The groups are shells around one centre, one inside the other: the same stretched ball of 6 dimensions in 6 sizes.
In the rows, zero is written as 128.
Some rows, each with its group after it:
[137 143 148 123 107 165 120 131 155 133 112 131 113 101 120 113 147 159
 141  85 122 136 132 149  89] : C
[132 176 156 150 120 154 156 119 141 123  86 134 139 130 107 143 130 169
 144 105 154 136 109 210 124] : Q
[128 169 148 138 115 172 136 130 158 126 105 114 127 109 122 137 132 149
 128  83 128 128 121 175 108] : C
[157 175 161 153 113 162 141 130 108 126  69 173 141 127  96 137 143 168
 146 142 165 134  80 212  89] : A
[135 157 145 135 113 158 135 124 149 127  97 132 123 110 107 121 138 164
 140  92 131 137 127 165 102] : C
[129 177 145 144 115 162 159 127 126 128  80 142 146 119  97 139 142 159
 143 117 163 127 111 194 105] : F
[149 149 147 131 110 172 106 135 141 130 103 141 109 103 117 108 134 159
 128 100 115 135 107 142  67] : F
[171 171 158 156 112 154 136 126 104 122  59 186 138 126  85 130 143 175
 149 148 159 141  79 208  86] : C
[159 172 160 152 116 171 118 131 133 122  86 149 123 121 115 132 124 162
 127 115 129 136  82 191  87] : F
[146 152 148 133 107 156 137 129 119 133  83 166 131 113  93 115 155 170
 154 125 155 137 113 171  81] : D
[106 146 142 113 108 165 147 131 158 140 120 113 127 101 121 120 158 152
 148  77 144 126 153 151 103] : A
[127 171 151 140 117 169 143 131 133 131  95 133 134 120 114 133 134 159
 136 108 151 127 105 184  96] : C
[144 153 158 143 120 141 133 115 134 125  89 151 118 135 104 111 124 191
 150 109 142 151 105 183 103] : F
[163 169 163 153 112 154 139 125 115 123  70 175 137 127  95 135 144 173
 151 136 159 141  87 214  98] : X
[147 179 143 149 113 173 136 132 132 123  80 142 136 107 100 138 135 149
 127 113 137 126 102 180  91] : Q
[135 164 142 137 116 170 131 133 126 132  91 140 127 113 105 117 132 160
 131 113 141 130 104 158  75] : A
[134 174 149 143 117 170 140 131 131 128  90 136 134 119 110 133 130 158
 132 111 146 128 100 183  92] : D
[157 160 163 147 114 154 125 123 135 122  87 155 121 125 109 126 132 176
 143 113 136 145  96 195 100] : X
[119 172 149 136 112 168 160 130 140 132  95 129 146 113 110 144 151 151
 145 103 162 123 123 195 112] : C
[158 168 166 151 114 156 134 124 129 122  81 161 131 128 106 135 137 173
 146 121 148 141  91 211 104] : X
[153 143 147 126 102 166 114 135 136 132  97 156 116  97 106 109 157 159
 143 107 127 136 120 148  71] : X
[132 159 152 135 117 164 130 128 138 131 101 133 121 121 116 118 129 168
 136 102 138 135 108 168  89] : D
[147 172 151 141 107 176 138 139 119 131  83 157 140 108 104 138 154 148
 139 127 155 123  98 189  81] : A
[142 161 151 136 108 166 134 131 148 127  97 137 128 104 112 133 150 152
 140  97 134 131 122 178 102] : C
[170 153 141 143 112 158 108 128 112 125  72 175 113 112  87  98 130 176
 134 132 125 145  89 147  56] : F
[103 140 133 109 111 169 132 131 169 140 130  98 113  95 126 106 143 152
 136  62 120 128 158 119  91] : A
[150 153 137 130 106 173 118 139 120 134  87 158 122  97  98 108 149 155
 134 121 134 129 108 140  55] : A
[144 141 153 127 110 160 115 129 140 133 105 146 110 112 116 106 141 171
 143 101 128 141 115 154  79] : C
[120 140 138 120 115 154 130 124 149 135 110 125 112 110 111  98 135 172
 142  86 129 140 138 132  87] : D
[162 160 147 138 103 169 125 137 120 128  78 169 130  99  95 124 158 153
 141 127 141 131 104 171  73] : D
[154 172 156 147 108 167 138 131 132 124  81 155 138 111 103 143 151 154
 142 118 147 131 103 202 101] : D
[155 162 166 147 113 153 133 123 130 124  85 160 128 128 108 131 139 175
 149 118 148 143  95 207 104] : A
[141 129 144 112 100 164 116 136 137 141 109 152 112  94 110  98 166 161
 151 102 132 135 134 131  65] : F
[135 166 141 134 112 180 127 138 135 132  97 132 126 103 112 123 137 147
 125 105 133 123 108 153  73] : F
[124 171 148 133 109 176 150 137 132 135  96 135 143 108 112 139 153 145
 140 110 160 119 116 183  94] : Q
[130 180 147 149 121 164 148 124 146 122  89 123 136 121 109 141 123 158
 130  97 141 130 110 191 114] : Q
[126 174 144 140 118 177 136 133 145 128 100 117 130 111 118 133 126 149
 122  95 133 124 109 168  93] : Q
[124 181 150 144 116 170 157 129 141 127  91 126 145 117 111 149 139 150
 136 103 155 123 114 200 114] : X
[114 148 142 123 117 159 136 125 150 136 113 118 118 115 118 108 132 169
 140  85 135 135 132 145  93] : D
[131 146 144 132 119 146 130 118 148 128 101 132 112 121 107 103 125 182
 143  90 127 147 125 151  97] : Q
[157 176 150 150 111 167 140 133 108 126  67 171 142 116  90 134 146 159
 141 141 159 130  87 196  81] : X
[143 190 162 159 121 169 147 128 127 122  79 142 143 133 112 151 122 161
 132 121 156 129  79 222 109] : Q
[158 170 149 148 109 161 140 129 116 124  68 170 140 113  88 133 150 161
 145 133 154 134  99 193  90] : X
[168 151 157 145 113 151 113 123 125 123  81 169 113 122 100 109 131 182
 143 122 129 150  92 174  80] : X
[166 174 162 161 122 157 120 122 122 117  74 161 121 136 104 126 110 180
 131 127 134 146  69 200  90] : Q
[139 166 151 144 121 161 129 125 133 126  91 138 122 126 110 119 118 172
 131 108 136 138  96 173  89] : D
[133 155 142 131 116 171 116 131 154 129 109 119 110 105 121 112 124 157
 123  84 112 133 118 139  81] : A
[160 139 146 128 104 158 109 130 139 128  94 159 110  98 102 103 151 166
 144 105 118 143 120 144  74] : F

New rows, each followed by its group:
[131 170 143 141 117 165 143 127 144 126  92 127 132 113 107 131 132 157
 133  98 138 130 117 174 103] : X
[164 147 140 130 101 165 117 136 115 132  79 177 123  95  89 107 161 160
 145 130 137 135 110 147  57] : C
[155 165 151 139 105 176 128 140 114 132  81 166 134 106 101 128 154 152
 139 132 151 126  94 178  69] : F
[131 144 149 126 115 159 122 127 142 134 108 134 112 116 116 103 133 173
 141  96 131 140 118 148  82] : D
[132 141 131 113 102 178 118 142 136 141 107 139 117  84 108 101 160 146
 136 100 128 124 134 115  55] : F
[145 142 147 122 100 163 129 134 133 136  97 158 125  98 103 115 169 158
 153 110 143 133 128 158  80] : C
[177 173 167 161 113 154 129 124 112 118  63 183 133 130  93 136 136 176
 146 142 151 144  73 221  95] : A
[137 124 133 115 110 148 114 125 132 137 102 151 102 106  97  75 141 183
 148 102 124 147 133 108  59] : F
[165 170 160 157 116 151 134 122 115 120  68 173 132 131  93 129 132 179
 145 135 151 144  82 206  94] : D
[146 159 152 140 111 152 141 124 127 128  82 159 132 119  96 124 147 172
 152 118 152 139 111 186  98] : D
[146 144 144 131 112 150 126 126 113 134  84 167 119 119  92  96 141 183
 150 127 147 144 107 151  66] : F
[132 148 146 132 118 149 132 121 132 131  96 143 117 124 104 102 129 183
 145 106 140 144 115 155  86] : C
[158 166 157 147 108 153 146 127 109 127  67 180 142 122  87 131 155 172
 157 141 168 138  96 206  93] : Q
[155 158 152 147 118 149 127 120 124 123  79 160 120 127  97 112 125 183
 142 120 138 147  95 177  88] : D
[135 153 144 130 113 171 118 132 149 131 107 126 113 105 119 112 131 158
 128  90 119 133 117 144  80] : D
[120 171 147 136 114 173 144 130 161 128 108 109 132 107 123 141 137 145
 130  79 133 124 128 177 113] : A
[115 133 149 115 113 152 131 123 159 138 123 119 110 115 124 102 141 175
 151  76 132 141 144 144  99] : F
[133 174 162 150 121 157 146 121 145 123  93 130 132 132 117 141 124 170
 140 100 147 137 103 209 122] : X
[110 151 140 119 112 168 140 132 144 140 113 119 125 107 117 114 145 157
 140  90 144 127 134 145  87] : A
[149 153 157 139 116 160 113 125 147 125 102 137 109 120 119 114 122 173
 133  95 118 144 103 167  91] : A
[146 159 156 137 108 162 136 131 122 132  86 161 132 116 103 125 152 165
 149 123 155 134 104 186  86] : D
[143 143 140 126 106 155 128 127 138 131  94 151 119 101  97 106 153 167
 148 103 133 139 132 146  83] : A
[128 137 154 120 111 156 124 126 152 136 117 131 110 114 123 105 142 173
 149  86 131 142 130 152  92] : F
[153 162 142 142 114 164 124 131 116 128  78 160 124 114  94 111 132 168
 134 127 138 136  94 159  67] : C
[183 180 165 165 111 161 129 128 111 116  57 186 138 124  91 144 140 167
 141 146 150 139  69 225  93] : Q
[133 175 153 146 118 165 147 128 129 128  86 140 138 125 107 136 132 163
 138 115 155 130  99 195 100] : D
[144 151 140 138 119 152 119 121 141 124  92 139 109 117 102 100 118 178
 133  99 118 146 113 143  82] : F
[117 162 155 131 116 168 141 128 157 132 114 112 126 118 129 132 134 158
 137  82 140 129 123 178 110] : A
[168 178 166 161 113 154 142 123 116 118  63 176 141 130  93 144 141 172
 149 138 159 140  81 229 107] : A
[166 169 148 151 112 163 125 130 113 123  68 171 129 115  90 122 136 166
 135 135 140 137  86 179  75] : D
[140 123 136 112 106 157 109 131 130 140 105 154 102 100 102  77 149 175
 147 105 124 143 130 107  52] : A
[147 171 146 143 113 178 124 136 135 126  90 139 127 106 111 130 133 149
 123 108 128 127  99 168  80] : A
[159 178 162 158 116 158 141 125 113 122  68 168 139 132  97 139 133 172
 143 137 159 138  78 217  97] : D
[159 177 154 149 107 176 135 138 113 127  73 167 142 110  99 141 151 150
 137 137 155 125  86 198  79] : A
[140 146 153 130 113 156 125 127 124 135  96 155 118 122 107 104 139 178
 148 116 145 141 106 161  76] : F
[163 163 163 151 113 152 127 122 131 120  80 163 124 126 103 128 134 177
 145 119 139 146  93 201 101] : C
[142 189 159 157 117 166 154 127 129 122  77 145 148 127 106 155 135 157
 138 120 161 128  91 224 115] : D
[144 157 139 136 114 169 117 131 141 127  95 135 114 105 108 110 127 159
 125  99 117 135 111 142  74] : C
[167 151 157 141 107 154 120 127 125 125  80 173 121 114  98 117 149 173
 149 124 137 144 100 181  83] : C
[173 182 165 170 121 152 131 120 114 113  60 173 132 140  94 137 116 182
 137 139 146 146  64 222  99] : Q
[154 172 153 146 110 168 136 134 114 128  75 165 138 116  98 133 146 159
 141 134 156 129  89 193  81] : D
[150 178 166 151 112 167 145 131 121 126  79 159 143 126 108 148 145 160
 145 129 164 130  86 222 102] : F
[154 177 160 160 124 156 130 119 142 115  82 140 124 133 110 135 109 175
 129 106 128 144  87 202 111] : F
[138 170 144 143 116 169 131 129 151 123  95 124 125 109 113 132 127 153
 125  91 123 131 114 170 100] : Q
[159 151 154 137 106 154 131 129 106 132  75 183 129 118  90 112 156 176
 157 141 159 140  98 179  72] : F
[116 163 147 131 117 167 141 127 161 130 113 107 125 112 125 130 132 155
 134  77 132 129 130 168 111] : D
[138 169 151 148 123 162 126 122 155 120  99 119 117 122 119 127 110 166
 123  87 117 139 105 175 106] : F
